The same things were measured in two ways. Each way mixes the same 10 hidden numbers, adds some noise and spreads widely along 6 directions of its own, which tell nothing about the thing.
Some things both ways: the first way, then the second way.
-4 29 16 -15 -24 25 -9 -40 2 3 -41 -13 6 -1 44 0 10 -11 -11 -29 -31 -27
 14 18 18
-3 -19 -16 -4 -23 -32 -16 -7 26 -16 -12 -2 5 -13 -1 -9 -17 0 -9 -10 12
 -6 -20 7 -26 4 26 -6

2 18 -43 -12 -19 -2 -18 -27 16 14 -20 -7 5 5 3 -2 11 -20 10 9 13 -26 19
 5 -10
-6 -5 -9 -4 -9 4 -1 2 -1 -16 -10 -7 -16 5 6 -9 -13 -11 0 6 2 -3 -3 1 -11
 -1 29 14

30 25 18 8 5 -11 -9 -27 -4 18 -21 0 10 29 -5 6 -13 -13 16 11 10 -7 12 4
 4
8 -18 -8 2 -10 18 -29 -4 21 6 -27 21 -17 -15 2 -8 15 23 -12 -23 -2 9 33
 -7 -22 -17 6 13

4 27 -20 -6 21 -6 -1 -29 1 4 12 8 -16 15 -23 23 13 -22 -12 41 19 25 12
 17 -23
2 30 -22 11 -30 -5 3 9 0 1 43 -9 24 15 -16 -4 -16 -21 29 3 21 -3 -24 0 9
 26 2 -26

-4 4 -16 8 -17 4 -4 -20 19 13 -9 -20 -14 -2 12 -8 20 -5 -15 -6 0 -39 15
 8 10
-16 0 -5 26 27 -19 -5 19 20 -22 -12 8 -7 -9 2 7 -11 -1 11 -12 -7 1 -3 19
 -43 -5 1 12

10 -13 7 2 16 21 -20 11 -17 4 -11 -17 7 2 -15 -2 -10 0 7 20 -25 -27 -17
 21 -20
-20 10 -8 19 -6 -10 -15 23 23 -18 -32 5 -27 -1 0 0 4 7 4 -6 -13 -5 -5 11
 -20 17 15 13

9 -12 0 23 -7 -3 8 20 -21 22 11 -12 -1 27 -6 -4 22 2 2 4 7 8 -13 -10 2
9 -5 -17 7 0 -15 -10 28 13 5 26 -10 34 -3 -9 -20 -13 -9 -24 13 -4 1 -25
 0 -5 20 -2 -17

18 17 7 9 -21 23 -6 -27 3 11 -17 -19 8 -1 21 13 -15 4 -9 -11 -9 -28 33
 -2 14
4 8 -8 1 -2 9 -11 19 15 6 4 -10 8 -12 7 -26 -3 -9 -10 10 2 24 -11 3 2 16
 -8 -2

17 -11 4 31 -3 41 -5 -18 1 4 -9 -9 5 -17 -19 -2 2 -7 -24 -1 -44 -17 -5
 21 -27
1 -3 -4 -24 2 15 22 1 -39 4 2 0 -26 26 -11 -3 24 16 -23 21 -29 -26 3 15
 34 -5 5 9

8 7 8 -21 1 -10 -1 3 -1 2 -20 -2 8 7 13 -9 -8 4 18 -24 -23 -19 -9 16 9
-3 13 -11 13 -11 -9 -7 16 -6 7 31 9 4 17 -19 -20 3 -14 11 14 7 19 6 17
 14 15 -46 -26

-9 15 16 -17 -20 -2 12 2 7 18 -26 -12 -6 -1 25 0 8 -1 10 -24 -5 -6 -7 5
 22
-5 3 5 9 -6 8 7 33 -8 -6 16 -16 -10 35 -15 -4 -3 -16 9 16 -32 5 -3 13 28
 20 1 -17

29 28 21 7 -15 -10 1 -36 0 14 -4 -8 -1 34 11 0 -6 19 -6 -29 0 -23 13 5
 49
-10 -10 -5 25 16 5 -15 52 25 -4 -5 10 -3 -6 3 -11 14 -8 -17 -17 -28 40 8
 32 -31 -6 -39 -2

1 -10 11 -4 -13 24 2 -7 6 25 -30 -9 -10 -9 -2 4 22 -4 -22 -8 -22 -18 35
 9 2
1 -28 2 -18 -16 -3 -9 -32 6 1 -31 -8 -15 -14 16 -7 3 17 -13 -8 -6 -11 -3
 2 5 -10 29 11

-3 6 59 19 -42 -12 22 45 -31 21 25 -15 -11 4 21 4 -10 5 48 -20 10 27 12
 -42 48
-14 -6 -2 -2 -2 2 12 29 4 -27 -29 6 -10 20 -7 14 -8 -17 -9 3 10 6 2 -14
 -22 6 28 10

14 27 65 38 -9 -6 19 -14 -13 -10 20 -14 -15 0 10 20 -18 21 -1 -26 -4 -1
 1 -5 51
34 -12 -6 -42 -10 7 25 -8 -17 5 36 -18 36 -10 -17 -22 -24 -8 -5 3 29 24
 -8 4 5 -5 25 -19

1 -18 -2 20 2 -2 5 4 4 3 4 -5 -14 -20 -26 0 10 9 -12 -1 -10 -18 -11 4 -4
21 -7 11 -35 0 -7 0 -15 14 4 -3 -25 21 -36 0 -18 -26 9 -25 20 4 20 -3
 -13 -9 2 22 5

10 -13 28 2 -5 14 27 40 0 26 19 -10 -13 -10 -19 7 -25 22 0 -16 -15 9 1 2
 9
-22 5 12 -19 0 12 28 -23 -3 -21 -37 -3 -27 10 12 33 5 -2 -6 5 6 -11 2
 -13 -14 -15 13 25

16 -10 18 29 32 -36 21 34 -14 22 25 3 -18 38 -50 2 19 6 5 18 22 25 -35 4
 -5
6 -10 -7 0 -13 -8 -9 6 23 -20 -3 -11 -11 6 -18 -3 -23 7 4 3 -9 -13 0 3
 -23 5 36 -4

3 -14 22 7 6 10 16 21 -9 32 -18 -17 -6 4 -13 16 -1 34 -29 -11 2 -13 -19
 6 14
15 11 17 -12 1 5 3 -1 -8 31 15 -13 35 -24 4 -10 2 0 -4 7 1 33 3 -10 26
 14 -19 -11

2 -20 -1 4 14 1 5 17 -4 27 -17 -6 -9 7 -27 3 18 1 -12 19 2 -3 -7 7 -18
-9 -9 1 6 -10 -11 -21 -10 22 -16 -38 3 -13 -10 5 9 -16 9 1 -6 4 -13 11
 -23 -28 1 41 20

-2 -10 -40 -16 34 -3 -12 -9 5 7 -25 10 -2 -1 -33 4 19 -24 -8 46 -4 6 -8
 22 -58
-10 28 -9 28 -20 -16 -32 4 10 7 2 20 3 3 -13 3 -4 4 17 7 6 -10 17 -28 0
 24 -7 -2

4 7 -13 -2 29 -33 -9 -12 -16 -25 17 8 -15 14 -14 7 23 -10 13 26 1 6 9 5
 -9
-6 2 6 33 8 -3 -33 34 13 8 -7 11 10 -5 -1 -1 -1 -2 8 -11 -31 14 22 -12 1
 14 2 3

-4 -18 -14 -5 7 -16 1 31 -8 -1 10 -7 -9 0 -6 -11 8 -5 30 18 -4 1 -12 -2
 -14
10 7 0 1 1 -10 -10 -4 10 21 13 -6 33 -24 0 -1 -4 10 -14 4 -2 1 -5 -15 -3
 8 -10 -5

3 5 -15 -27 27 -9 -4 -30 1 -6 -14 10 -12 4 -8 2 7 -2 -17 19 -17 1 -2 21
 -16
10 -7 -1 5 -15 12 -6 1 -6 14 17 -4 19 8 -1 2 -5 -7 2 -2 -2 0 10 -17 9 0
 4 -9

-5 10 -27 -12 -1 -2 -17 -19 -10 0 -4 2 -3 12 -4 2 28 -20 0 16 -1 -8 12 9
 -16
4 -15 -12 3 -6 -3 -7 12 -1 -4 9 -2 21 6 2 -18 -17 -28 2 -5 8 8 -14 -4 13
 12 25 -10

-10 -15 -6 7 11 -8 -18 -11 -39 -3 0 8 -9 -9 -24 6 11 -4 -6 43 -7 3 -14
 -13 -18
15 -1 20 -1 -4 -7 -28 27 22 31 -25 -4 34 -46 4 -6 2 24 -35 1 -14 30 16
 -35 -7 24 10 8

8 -27 48 3 -15 4 11 43 -21 21 -9 -24 -2 5 13 -14 -4 39 20 -34 -27 -26
 -17 -7 44
-4 -14 0 1 1 -9 -3 23 8 -3 -10 -1 4 -7 1 -7 1 -3 -20 0 -4 20 0 11 -19 0
 -9 -1

25 -2 18 2 17 -9 3 28 -18 -24 37 -3 -3 13 1 -3 -15 2 26 -14 -31 -1 11 8
 5
9 -21 -12 -27 -17 7 25 -46 -32 -1 15 -21 -26 23 0 -8 5 14 4 12 1 -45 -20
 25 29 -15 20 -4

Other things, the second way, with their names:
(196): 6 7 5 -15 -18 0 17 4 -25 2 -1 -19 -30 8 -17 -2 6 28 11 14 -14 -15 1 25
 14 11 20 1
(252): 2 -6 -10 -7 3 -18 4 -2 -15 -5 15 4 1 -4 -9 -14 -6 2 -1 1 1 2 0 27 -6 -9
 -4 -1
(504): 10 8 4 1 -2 28 18 -2 -36 8 30 -10 7 26 -4 1 -8 -19 40 -1 1 0 6 -4 42 4
 18 -10
(222): -1 -16 2 -12 -5 3 21 35 -21 -10 -8 -22 16 10 7 6 -16 -20 -27 11 -9 -1
 -17 -13 -5 7 48 13
(94): -3 -11 -16 -14 -24 19 15 -24 -37 -5 19 16 -17 49 -11 -9 4 -27 11 15 34
 -4 16 -4 32 -12 -15 -14
(345): 2 14 -7 24 -2 -9 -19 8 15 21 44 3 29 11 -12 -13 0 -14 8 14 -7 10 -4 -3
 24 21 -56 -36
(103): 0 3 -14 -14 -26 -11 -3 -7 6 -7 -7 -11 -22 -7 -4 -35 -4 4 6 15 30 13 -16
 25 -1 20 1 -6
(391): -8 -3 -7 -4 -27 -24 1 -8 -1 -8 -5 -8 -10 3 -4 -1 -5 5 -4 11 14 -11 -12
 11 -14 7 1 -4
(384): -8 26 -7 1 -20 -29 -1 -12 8 -7 11 0 -1 -3 -18 7 -13 8 13 15 15 -12 -6 2
 -19 12 -10 -7
(128): 0 29 -3 10 -10 -35 1 -15 -5 9 24 -9 18 -13 -12 1 -13 9 34 8 18 -16 -20 7
 7 28 -3 -16
(253): 9 -23 -3 -2 13 -5 -11 -32 11 3 -22 11 22 -25 14 12 -9 11 -1 -31 15 -21
 -1 -27 -12 -14 45 14
(261): -2 -1 -17 1 -4 -21 6 -2 -11 -10 25 8 13 11 -12 -14 -17 -22 13 6 29 6 -10
 14 -3 3 -11 -16
(306): -27 16 -6 32 5 -19 -24 4 40 -21 -39 5 -16 -16 13 16 -6 6 16 -16 -7 -16
 -11 -5 -35 15 21 21
(140): 14 15 7 -40 2 15 26 -31 -23 12 10 -14 22 -23 8 -6 -5 -3 2 0 13 15 -11 -6
 27 -4 21 8
(79): -13 28 -2 9 -10 -20 1 -14 0 11 4 5 -9 -3 -6 8 17 18 12 8 5 -11 -7 14 5
 13 -40 -9
(313): -9 -5 0 8 12 28 10 32 -10 -21 -4 3 -17 38 -5 0 -4 -28 15 -2 -20 9 10 2
 18 3 24 4
(374): -17 16 6 0 2 11 9 12 0 -26 -23 15 -6 13 -4 14 -15 -31 24 -5 21 25 19 -24
 -6 7 24 14
(188): 6 0 -15 5 -16 -9 -6 -3 8 -1 19 -1 21 5 -6 -22 -19 -25 20 4 44 16 -12 -6
 7 20 -3 -24
(456): -7 -12 7 14 22 32 -4 18 11 -5 -18 3 2 11 18 6 2 -24 -1 -12 -19 17 9 -18
 7 -4 9 12
(92): 4 -7 8 2 2 -6 1 5 8 22 8 -14 24 -15 11 -11 10 -1 -11 3 4 23 -19 12 13 15
 -37 -20
(335): -7 -15 8 0 5 21 -11 6 19 -16 -42 -19 -31 1 19 0 -10 3 -15 14 -25 -8 7
 -19 -14 0 42 31
(206): 22 -25 15 -15 13 -5 -8 -1 14 16 -11 -18 30 -41 9 -5 -10 21 -27 -8 -16 9
 -3 -9 -11 -4 27 6
(487): -13 -15 14 9 10 -17 -17 14 31 -17 -43 -1 -22 -16 4 -2 -4 11 -4 -5 -20 15
 9 10 -25 5 12 13
(95): -27 6 13 16 10 20 2 2 -24 9 -26 23 -11 9 23 22 32 -11 6 -18 -15 10 22 -7
 22 -11 -20 20
(191): 19 5 6 -30 -5 -26 6 -23 -12 12 12 -25 6 -37 -9 -14 -9 39 -8 9 -21 -13
 -13 26 4 1 24 4
(473): -5 5 7 12 -7 17 -9 24 26 -1 -16 -22 -22 12 1 1 10 10 1 4 -45 -4 -9 5 15
 22 11 -2
(71): -9 -2 7 -9 15 10 9 -17 2 -10 -19 20 6 -2 3 26 -5 -8 -6 -8 17 8 24 -30
 -24 -22 3 19
(136): -12 -1 10 -11 -10 6 -12 4 32 -14 -34 -7 -27 0 -2 -4 0 5 -15 11 -26 16 9
 -4 -2 9 8 8
(440): 20 7 -15 5 4 7 0 -10 -4 27 52 -12 23 -5 -2 -18 4 7 3 6 -7 -7 -14 19 15
 -2 -36 -23
(245): 3 20 -8 1 -23 -14 -9 3 -7 20 25 -1 0 0 -18 -17 13 17 -7 21 -8 -2 1 16 17
 17 -38 -18
(297): -3 -24 -1 -23 -14 -15 6 -5 2 -11 -27 -12 -10 -11 5 3 2 14 -30 -8 -18 -15
 -18 13 -10 -6 39 12
(223): 13 -25 -14 -21 -27 0 2 -31 -10 14 8 -17 -3 4 5 -23 8 10 -15 9 13 -20 -24
 12 25 2 4 -14
(263): 7 -27 -3 -21 -11 22 17 -10 -6 -5 -11 -9 -16 17 1 -9 5 -4 -7 4 21 4 -2 5
 5 -7 9 -5
(78): 11 21 5 -5 -11 -1 6 3 -8 25 29 -17 8 -8 -12 -8 14 20 3 9 -22 4 -6 23 23
 13 -27 -18
(347): 1 -2 1 3 0 9 -4 -9 -4 7 12 -11 0 12 7 -22 -5 -18 17 16 3 11 -5 1 38 16
 -11 -13
(290): -6 16 20 -11 14 26 28 23 -6 7 -15 -12 -9 6 0 26 22 14 -26 17 -29 7 8 -7
 -2 0 -18 15
(417): -12 17 9 -10 -11 -5 3 -24 -6 3 -26 1 -18 -17 8 19 11 24 0 -3 -6 -13 7 -3
 -6 -5 10 23
(163): -14 0 -2 12 15 18 -1 7 19 -12 -6 -6 1 16 14 10 -7 -24 -8 8 -12 -3 -9 -19
 -6 0 0 8
(469): 4 -9 9 -11 -1 -1 9 -36 -28 17 19 11 31 1 7 -1 -8 -23 10 5 40 18 15 -22
 24 -10 -25 -12
(329): -28 -10 -1 36 18 17 4 27 40 -23 -22 -12 -25 31 15 28 15 -12 7 -17 -44
 -19 -29 17 -9 6 -4 -3
(165): -7 -5 18 12 25 12 -7 19 9 0 -26 -8 -7 -15 18 -2 1 0 -1 -4 -29 21 12 3 -6
 0 6 21

Some of these things the first way, each followed by its name:
5 22 6 25 19 -18 14 -16 -14 -21 52 4 -29 12 -12 37 16 1 -33 11 16 27 29
 -6 8 -> (128)
14 27 -10 -29 -9 -10 -6 -5 -9 -12 17 2 4 16 15 17 -13 0 23 -12 -1 -1 42
 -3 15 -> (95)
1 8 1 23 -1 -19 5 1 -19 18 10 -5 -6 30 -6 7 22 6 -18 2 24 -2 -16 -9 15 -> (206)
-12 18 -30 -13 -3 -14 -19 21 -11 11 -7 -11 11 26 20 -7 9 -40 37 22 26 -8
 -16 1 -24 -> (253)
10 -15 30 16 1 25 13 -1 -8 4 21 -5 -18 -34 -16 3 -34 23 -22 3 -42 1 -8 5
 0 -> (290)
-4 -4 14 -15 2 -14 -2 26 -22 -4 7 0 -12 -4 5 -1 -3 -5 27 7 -10 1 17 -9 4 -> (188)
-2 -2 34 1 2 6 7 21 -3 -2 4 -10 -15 -29 -9 15 -18 6 20 0 -15 -2 4 3 5 -> (374)
3 -18 25 25 -8 35 12 34 11 28 -5 -38 -11 -23 -20 16 -8 18 1 2 -1 -23 -3
 11 1 -> (140)
-10 19 -37 -21 -5 14 -8 -55 32 -2 -23 11 -11 -37 -4 -3 -1 -27 -26 8 -26
 -17 15 26 -29 -> (71)
-20 -34 -26 -1 -16 12 -12 8 -23 23 -3 -9 -14 -11 -22 -10 34 8 -10 30 -9
 -8 -16 -7 -11 -> (222)
2 5 30 25 1 0 -1 -19 -19 -8 13 -2 -19 -11 -11 12 -2 4 -14 10 -11 -4 9 -4
 13 -> (196)
-1 9 -5 -17 -21 -13 11 32 6 27 -12 -12 2 14 21 4 7 -6 21 -25 20 -8 28
 -17 16 -> (347)
5 46 -3 5 -17 -5 -3 -43 8 -2 5 4 -7 8 9 16 4 -25 -4 -3 13 4 31 3 7 -> (313)
15 -24 50 19 0 4 34 56 2 41 -5 -11 -10 0 -35 1 -2 17 15 -18 -8 12 -6 1
 10 -> (136)
6 4 -2 -13 14 -5 -17 23 -15 -37 33 -13 -7 -5 17 0 -22 -14 48 20 -20 -10
 19 4 -11 -> (306)
0 17 -12 -6 -10 -20 -9 -23 -2 -29 22 9 -15 -7 7 -4 13 -16 14 -10 -15 -5
 33 -1 10 -> (261)
10 0 13 5 23 -25 9 13 -9 -36 47 9 -25 -13 -19 4 -7 2 21 9 -21 18 10 4 -3 -> (384)
21 13 -2 -21 -1 -10 13 14 4 36 -25 9 18 32 -11 0 -4 -1 7 -26 2 4 -5 10
 -3 -> (94)
15 -8 -21 -18 43 -32 11 26 -3 -6 21 18 -9 25 -30 -5 8 -4 6 11 -11 23 -11
 17 -30 -> (345)
-2 16 -5 -47 2 22 -10 -21 5 -13 8 2 -16 -12 32 -13 -23 -27 -5 5 -52 -8
 25 29 -16 -> (329)
